The rows come from 5 hidden closed curves, with some noise, and rows from the same curve form a group. Each curve winds through 8 dimensions. The rows are also pushed far along 5 directions, which tell nothing about the answers.
Some rows, each with its group after it:
15,-11,-8,-61,23,-65,-18,-14,-10,-13,28,38,-18,7,-41,-11,9,31,34,19 -> k931
1,69,7,-26,-13,11,21,-2,-15,-18,-11,-1,15,32,8,35,-39,10,-36,-9 -> k717
16,-16,-2,23,-17,20,7,0,-19,-2,15,16,-13,-2,-8,10,-26,-38,-1,-2 -> k114
5,21,11,-7,-39,-81,16,25,-8,-12,-1,4,-13,10,-38,24,-2,-4,-19,-8 -> k381
4,-16,13,18,-33,51,-6,5,-31,21,-5,-25,37,-4,1,2,-20,-28,0,-6 -> k552
21,-26,-1,-19,-20,-8,-46,-3,-47,15,46,16,20,-3,-20,-36,-13,16,-4,4 -> k931
-6,-46,-27,10,12,2,-19,3,15,6,-1,-5,7,-24,26,-26,25,-10,14,4 -> k931
16,0,-28,46,-26,73,36,-11,13,-56,13,-7,-2,44,6,19,-2,21,-32,22 -> k552
-20,5,-13,25,7,-13,4,14,4,1,-6,14,-23,-5,15,46,-2,-45,-23,-16 -> k931
-12,24,15,20,6,-57,8,-4,16,-25,-56,-11,-27,24,-16,38,20,-2,18,-6 -> k931
18,-13,-42,-10,36,42,17,-10,6,-43,31,23,-7,41,32,-20,10,41,-4,43 -> k114
-13,-1,28,-25,-2,-59,-36,1,-18,59,-18,-11,-5,-44,5,-24,6,-7,32,-20 -> k717
-6,-28,-16,-13,-2,-1,0,9,-11,27,-12,-9,20,-18,29,-9,7,-20,18,6 -> k381
16,32,2,5,26,13,54,-13,38,-64,-57,-21,7,30,1,24,-14,24,-4,33 -> k381
13,-26,20,-59,-8,-36,-42,0,-12,5,39,-9,34,-24,-39,-33,-9,37,7,7 -> k114
2,-6,-18,-41,-8,4,-10,-13,-7,-14,14,8,-4,11,5,11,5,22,1,9 -> k717
-7,40,5,9,-7,-22,26,20,6,9,-10,6,-11,18,20,15,3,-10,-33,-21 -> k717
30,17,3,-47,-27,17,-14,-16,-70,5,49,1,30,23,-10,-23,-46,44,0,29 -> k114
-2,46,40,-10,-6,-1,22,1,-26,-5,-48,-28,11,38,6,48,-28,-1,-3,6 -> k931
-5,11,12,47,-35,37,3,19,-36,34,10,-10,17,1,-5,1,-17,-23,-25,-5 -> k381
4,-13,10,30,19,-64,17,4,46,-18,-38,-5,-21,-22,-23,4,15,-6,7,6 -> k381
13,14,8,-48,11,-63,0,-12,32,-50,-46,-3,8,16,-6,8,9,33,-1,0 -> k381
0,-6,11,-75,-5,-70,-58,-4,-32,45,22,16,11,-29,-12,-44,8,23,32,-17 -> k114
4,32,36,4,-14,-77,-1,9,-4,-14,-17,13,-43,19,-29,49,-4,-4,-32,-16 -> k931
-15,-10,-19,70,14,-17,7,-2,52,-6,-28,1,-25,-30,10,23,16,-37,-17,-22 -> k717
-1,-31,-7,38,-21,-16,-7,19,12,-3,38,8,-15,-27,-28,15,-1,-22,-35,-2 -> k114
-22,22,26,35,-53,59,1,20,-3,16,-11,-41,20,-13,4,13,-13,-35,-24,-39 -> k552
6,-45,-30,-13,53,-44,-13,-21,42,-34,2,2,13,-11,-8,-19,24,37,27,28 -> k931
3,3,-31,-14,45,34,28,-15,29,-56,-17,-15,38,24,19,15,-12,26,-2,34 -> k931
9,-2,-12,-79,-20,5,-16,-10,-46,19,43,-1,37,6,2,-28,-14,40,22,17 -> k381
18,51,64,-38,-9,-37,1,7,-22,-26,-35,-8,12,37,-44,13,-27,14,3,-12 -> k552
3,1,-19,23,-40,28,-8,3,-28,-1,37,37,-42,5,-37,5,8,6,-29,16 -> k114
2,-5,42,-45,-3,-56,-40,1,-19,18,-31,-4,24,-14,-46,-11,0,2,30,-12 -> k552
-7,-29,-38,51,-8,2,5,13,-2,9,27,25,-41,-19,3,23,10,-23,-37,22 -> k114
28,-25,-39,-5,-30,54,-2,-22,-2,-44,39,25,-6,12,-11,-12,-6,22,-14,17 -> k381
-6,-24,-12,-1,23,33,2,8,20,-16,-3,10,-7,-5,-4,-7,21,-2,3,20 -> k552
-7,14,11,-25,20,-44,-10,-13,14,-23,-55,-17,12,12,3,5,15,10,36,-6 -> k931
5,-30,8,-8,0,9,-5,-5,-3,6,20,-18,25,-14,-18,-5,-13,7,10,15 -> k717
10,10,7,-33,-33,-54,-43,-14,-10,-1,24,29,-31,-17,-42,-17,4,20,5,-28 -> k114
19,-12,-10,-6,-23,-59,-18,0,-21,-6,51,35,-21,-4,-55,6,-5,24,-27,18 -> k114
-38,12,12,27,16,69,3,13,10,36,-58,-36,26,-24,48,10,3,-38,-4,-12 -> k114
-6,-4,23,56,-23,3,27,34,11,27,-6,-16,-6,-4,3,-5,13,-40,-14,-28 -> k717
1,50,22,-20,-51,12,-3,18,-31,-14,10,10,-13,34,-35,-3,5,21,-17,-9 -> k552
-11,42,18,16,-31,8,-5,-1,-1,13,-23,-21,15,-10,7,7,-18,-13,-17,-38 -> k717
-17,-20,18,14,14,-65,-6,16,19,35,-26,-31,21,-34,-1,-13,19,-7,16,-8 -> k381
-5,15,29,-28,8,-71,-1,10,-12,36,-9,4,-1,-3,-23,-12,13,-2,35,-16 -> k717
0,29,-11,-12,-8,50,13,-6,-17,1,20,0,20,7,17,17,-39,-2,-28,0 -> k717
-10,-70,-67,74,18,14,10,-4,37,-1,30,17,-29,-19,16,7,43,-11,-13,25 -> k717
-1,70,14,-33,17,-18,23,0,-25,-12,-46,-18,36,55,28,20,-26,20,-3,3 -> k114
-8,17,-18,-17,9,51,-2,-22,13,-10,-27,-8,2,-10,41,6,-11,1,0,-3 -> k114
13,10,11,-14,19,-10,18,0,29,-16,-13,-8,8,13,20,-18,7,26,-7,1 -> k717
16,11,16,-34,-53,-18,-22,4,-33,6,49,18,-16,15,-36,-37,10,31,7,-15 -> k552
1,55,11,-29,-43,31,13,2,-36,-25,8,5,-4,50,-13,48,-24,3,-23,-12 -> k381
2,69,30,-3,-27,-7,20,14,-37,-9,-17,17,-26,40,-20,47,-27,-10,-35,-6 -> k381
3,-25,1,22,-46,19,-47,-6,-14,34,55,17,-20,-53,-22,-29,-11,-18,-10,-32 -> k114
-12,-48,0,-32,66,-64,-23,12,38,15,-22,10,-2,-37,-4,-24,44,8,27,20 -> k552
-10,9,38,-32,11,-19,-11,9,11,40,-33,-40,44,-29,34,-22,-12,-9,8,-30 -> k717
-12,-20,-38,30,3,-43,3,17,32,-10,1,15,-31,-13,9,-7,47,1,-16,3 -> k931
23,-25,-24,33,-4,68,6,-2,11,-19,52,17,-18,-11,8,-23,-12,11,-43,23 -> k381
-23,3,43,-31,3,-71,-46,29,-10,53,-25,-19,28,-42,-4,-15,10,-6,-12,-26 -> k552
23,-8,1,16,-22,17,-19,-11,4,-40,54,34,-40,9,-58,-12,1,23,-16,0 -> k552
-3,21,-6,11,13,-29,26,5,25,-38,-28,-8,0,16,-3,51,-11,4,-41,14 -> k114
24,-36,-15,-3,5,83,5,-11,5,-27,31,-5,18,5,18,-24,-15,20,-10,31 -> k931
0,66,11,4,-45,-24,-7,-5,-38,-14,-5,7,-17,44,-25,13,-1,34,-18,-7 -> k931
9,-27,-11,4,-25,45,-26,-5,-13,-6,47,26,-18,-10,-45,-26,11,6,9,5 -> k552
5,-1,-4,-4,3,-26,7,4,17,-8,16,19,-37,1,13,6,9,-6,-13,-13 -> k552
17,-45,-30,24,-3,70,26,12,3,-24,36,3,3,15,22,-10,2,-9,-15,27 -> k381
-2,-6,-22,-36,9,-2,7,-4,10,-22,23,1,2,21,15,13,9,28,-5,13 -> k381
-16,-46,-13,61,-4,20,9,20,16,33,16,-23,7,-37,17,-14,15,-31,-2,0 -> k381
-18,6,16,-54,6,-70,-21,8,-3,28,-19,-10,19,-22,4,23,-2,-7,0,-20 -> k717
-1,13,-5,36,-8,-2,24,5,17,-38,-24,2,-45,14,11,53,0,-14,-35,12 -> k717
-15,18,-15,33,-11,79,4,-8,-29,20,-7,-19,7,11,46,7,-11,-8,-6,7 -> k931
-4,-21,-29,61,7,68,5,4,-9,6,16,-1,2,-2,31,12,-7,-16,-43,24 -> k552
-7,-13,-2,-19,34,-38,-33,-13,26,3,-11,11,-8,-19,-15,-28,33,37,11,9 -> k114
27,6,-9,-27,24,29,-18,-41,-7,-35,21,24,-13,19,-4,-15,-19,42,9,21 -> k552
-7,-28,-25,30,16,66,0,-1,6,-10,1,-17,31,-11,38,6,-18,-29,-10,5 -> k931
11,14,1,29,-24,29,16,-2,10,-37,20,6,-14,10,-24,31,-25,-12,-37,-9 -> k717
-9,54,10,25,3,-13,16,14,-20,-8,-38,8,-22,38,6,34,2,-3,-28,10 -> k552
0,-15,-12,49,-18,-44,6,14,6,-11,-15,26,-40,8,-22,23,30,-29,-11,-7 -> k381
-6,10,-1,32,-17,39,-1,19,-1,15,18,5,8,-22,-5,-3,-17,-29,-35,-18 -> k931

New rows. What belongs after each?
-7,20,-13,31,1,32,58,23,23,-38,-22,-16,7,27,6,45,-8,-17,-35,16 -> k931
2,27,-15,39,-7,52,51,-7,21,-55,-33,-16,-3,27,26,54,-32,-36,-16,-5 -> k114
-3,43,6,-58,5,-48,-14,-5,-17,3,-26,8,8,15,10,3,-6,22,2,-6 -> k114
33,-20,10,-43,-7,-63,-11,3,-12,-28,28,23,-1,28,-41,-26,13,42,8,17 -> k381
6,-61,-22,-36,61,-62,-15,-13,30,-7,1,9,11,-29,-17,-14,22,27,29,44 -> k114
-14,93,24,-12,-37,-3,18,18,-22,-8,-51,-30,37,37,-1,18,-21,15,-30,-18 -> k931
15,-15,28,-49,15,-53,-26,-10,-21,23,-18,-3,27,-22,-10,-17,-24,-8,40,-4 -> k114
-5,8,-2,-20,15,18,-3,-16,-13,15,-4,-32,57,-2,15,-18,-23,14,32,3 -> k114
-2,-23,-2,19,14,61,17,5,-2,18,-24,-14,9,-19,47,1,-15,-46,10,4 -> k717
-20,57,21,-70,-1,-20,-8,-2,-33,15,-40,-22,34,14,19,27,-24,-2,20,-19 -> k931
13,44,37,-43,-8,12,-9,8,-38,-11,-2,-2,29,46,-18,-19,-13,37,0,3 -> k114
20,-62,-24,19,39,-4,10,9,26,-14,34,21,-17,-7,10,-24,21,13,-13,40 -> k381
8,14,-8,18,-27,72,-11,-18,-24,-6,25,2,3,12,-2,-26,-10,23,1,4 -> k931
-7,3,17,-2,-21,-56,-25,20,-8,30,21,6,14,-26,-26,6,-13,-30,-18,-42 -> k114
-21,0,6,-21,27,-22,8,6,41,-11,-49,-31,26,-16,31,21,1,-29,14,-24 -> k114
-2,67,16,-71,-3,-6,-2,-9,-39,-14,-25,-8,35,38,5,34,-41,17,1,-4 -> k931
23,-3,-22,10,-17,-19,-25,-16,-4,-9,40,51,-47,-8,-34,-25,11,33,-24,11 -> k381
-7,35,30,-40,-17,31,-26,-21,-22,30,-27,-45,59,-27,24,-9,-49,-1,14,-30 -> k114
4,4,7,-15,46,3,17,-14,23,-27,-38,-15,3,18,36,36,-14,13,-13,24 -> k931
2,-56,-25,-7,67,-10,-31,-30,21,6,-27,-6,22,-24,35,-19,14,20,20,37 -> k552
-1,49,17,-28,-40,-9,20,3,-8,-29,-3,-12,-14,36,-15,31,-3,26,-13,-3 -> k931
-11,-18,-32,15,32,-27,0,3,21,-14,4,26,-32,-7,16,31,11,-23,-13,3 -> k931
22,11,20,-42,-3,-22,-14,-4,-40,12,28,28,-8,5,-35,-11,-20,22,0,15 -> k381
-10,42,29,-12,0,-20,4,25,-23,35,-37,-8,27,-7,3,2,-16,-18,-14,-12 -> k931
7,32,9,16,-42,5,5,26,-24,-27,29,23,-27,43,-22,6,3,-2,-35,-17 -> k114
-10,15,2,5,30,-62,15,12,51,-33,-34,-2,-1,7,5,33,10,-12,-26,-20 -> k114
-19,-8,5,-13,-35,40,-23,15,-37,41,14,-18,15,-27,11,-12,-4,-12,2,-1 -> k114
-4,6,3,28,24,-87,23,10,45,-29,-38,-9,-15,12,-15,18,31,19,-8,11 -> k381
2,30,11,-42,-11,26,-23,-21,-21,3,13,-16,41,7,-17,-30,-19,47,13,-2 -> k114
4,-49,-44,-13,50,-5,-12,-33,46,-17,-24,6,9,-27,28,-14,19,19,17,26 -> k381
-19,39,-5,12,30,35,18,-10,35,-26,-54,-26,13,15,31,22,3,16,-13,4 -> k114
-1,-2,36,-17,-6,-39,-29,14,-35,56,5,-18,43,-18,-15,-32,-6,11,8,-5 -> k381
19,-37,3,-54,0,-22,-35,-17,-18,-2,38,13,13,12,-33,-39,17,41,43,11 -> k381
-6,25,0,-31,-33,44,4,-2,-23,11,-3,-33,36,1,25,-20,-16,14,15,-5 -> k381
1,-34,6,-8,-25,40,-22,11,-12,12,48,-18,28,-30,-13,-19,-17,-4,-12,0 -> k114
13,-41,-30,3,1,49,6,-4,6,1,63,20,-24,-10,26,-22,2,-4,-4,7 -> k552
14,-38,-39,38,3,42,42,5,19,-28,30,8,-12,-8,2,16,-13,-17,-23,35 -> k381
19,21,17,-83,-15,30,-10,-13,-38,10,32,-10,37,15,16,-29,-35,34,16,-3 -> k552
-2,2,21,9,-37,17,-2,15,-29,19,1,-1,-17,-13,2,14,-18,-39,-8,-15 -> k717
4,-45,-29,-26,41,40,-13,-3,-9,17,36,2,27,-9,46,-50,8,15,25,28 -> k114
-12,-8,-18,2,26,50,16,11,-10,16,6,4,11,-1,27,3,-3,-11,-8,27 -> k552
7,2,5,82,-53,-36,-4,15,-16,-5,22,21,-43,13,-49,26,8,-20,-44,-17 -> k552
-4,20,33,-47,-6,-28,-36,-1,-31,16,-26,-27,64,-4,-7,-8,-31,2,18,-24 -> k931
-4,-4,18,-12,-21,-59,-1,27,-6,17,10,-6,16,-16,-42,-1,2,-8,-2,-10 -> k931
21,38,19,-26,18,-41,4,-10,15,-35,-22,11,-4,16,-14,-2,-11,48,-31,13 -> k381
-10,-5,-7,-41,41,-32,-18,-27,41,-6,-45,-16,9,-32,32,-6,9,12,33,-9 -> k114
2,-29,-5,3,3,67,-25,-16,-33,28,-4,-22,47,-12,25,-15,-23,-6,11,15 -> k552
-22,-23,10,-25,31,-74,-15,8,27,30,-54,-7,3,-31,22,4,30,-32,33,-25 -> k717
-9,20,-4,19,-52,47,1,4,-14,-11,19,-4,-8,7,-24,10,-3,-1,-11,-8 -> k114
19,-23,-1,-30,-13,-33,-20,-4,-17,6,39,26,6,-16,-37,-10,-19,-8,7,-8 -> k114
-4,10,-9,-3,45,-34,23,-18,48,-43,-73,-8,5,10,8,51,2,2,-4,13 -> k381
12,-30,-8,-3,37,-15,-23,-21,39,-22,-7,7,-13,-17,0,-33,24,29,18,9 -> k931
-22,-2,12,-38,52,-9,0,9,43,-1,-49,-40,55,-13,46,-2,2,-4,9,-13 -> k114
-14,33,20,-27,24,-36,-13,9,-22,23,-39,-4,10,8,13,-1,5,14,2,10 -> k552
-7,-10,25,-50,14,-25,-31,14,0,19,1,-16,36,-15,7,-36,10,7,19,-20 -> k114
38,-41,-7,-21,32,-50,-15,-17,29,-50,23,30,-24,9,-30,-24,18,55,-7,34 -> k931
-15,31,10,-11,37,1,31,15,30,-38,-66,-9,4,27,10,33,13,2,-12,18 -> k552
-3,24,-7,0,14,35,1,-11,14,-28,-14,7,-5,21,-2,0,11,33,-14,17 -> k114
-10,28,8,-22,32,47,2,-28,16,-8,-37,-32,33,0,36,15,-30,5,14,-6 -> k552
-10,-40,-36,51,8,35,-6,4,7,34,50,1,11,-35,24,-16,-6,-30,-13,-9 -> k114
3,18,-31,35,15,2,30,3,0,-22,5,15,-13,34,24,23,-4,-4,-26,12 -> k114
1,-17,-27,-7,25,-34,-16,-18,27,-9,5,27,-42,-12,5,-21,38,31,14,13 -> k381
22,-11,-35,21,-8,66,19,-5,-24,-34,46,19,-21,31,17,0,-13,20,-27,46 -> k114
7,6,0,-21,-30,-64,-21,-4,2,-3,-13,12,-12,-15,-22,-17,15,13,6,-16 -> k381
-5,-56,-44,-15,31,-5,-24,-9,5,14,48,30,-19,-32,16,-13,15,-8,17,13 -> k931
0,-67,-31,43,23,102,25,-6,21,6,30,-25,26,-20,32,-8,-7,-17,7,35 -> k717
-27,-5,-13,22,12,93,6,-7,17,3,-36,-26,17,-17,35,15,-1,-35,15,-5 -> k552
10,2,-3,-38,-15,31,-19,-11,-43,28,18,13,24,-14,0,-10,-34,-8,3,0 -> k114
-19,-34,-29,29,61,-56,-1,3,34,32,-16,-4,8,-34,45,-4,19,-23,11,-1 -> k114
-1,12,-2,15,16,44,14,-7,30,-35,-23,-21,8,3,32,20,-18,9,-35,8 -> k114
-10,-5,33,22,-55,-4,-23,38,-36,33,20,-7,-14,-19,-13,-4,-1,-38,-21,-24 -> k114
-13,5,22,63,-41,-35,-11,37,-22,43,32,16,-31,-24,-30,25,-6,-51,-47,-34 -> k552
12,36,10,-77,-30,-3,-23,-21,-38,2,13,-6,26,19,-10,-37,-9,61,28,2 -> k381
-15,9,9,-18,41,-30,-12,9,16,5,-41,-17,22,-6,28,5,8,17,-26,12 -> k552
1,33,15,-44,30,20,28,-2,3,-12,-22,-20,32,21,35,21,-35,7,-8,6 -> k552
14,36,-1,-40,-37,10,3,-10,-22,-21,8,-9,14,27,-4,-18,-10,45,6,6 -> k381
-1,30,-11,36,10,-1,26,-17,37,-44,-38,-12,-17,8,23,42,-16,-8,-23,-7 -> k114
6,-2,4,-64,20,-51,-37,-11,-5,11,12,15,-6,-7,5,-40,20,44,22,5 -> k552
4,-32,5,19,11,-29,-27,18,7,8,30,29,-27,-11,-23,-33,35,3,-6,-4 -> k114
-23,-20,5,51,5,43,32,19,31,23,-21,-26,-4,-19,30,5,17,-56,15,-23 -> k717
-21,-55,-25,22,49,-20,-7,10,48,27,3,-7,17,-55,37,-3,14,-42,-3,-14 -> k114
-8,-1,18,53,-22,56,18,11,-2,18,-16,-19,-1,-23,-3,13,-20,-52,-1,-13 -> k381
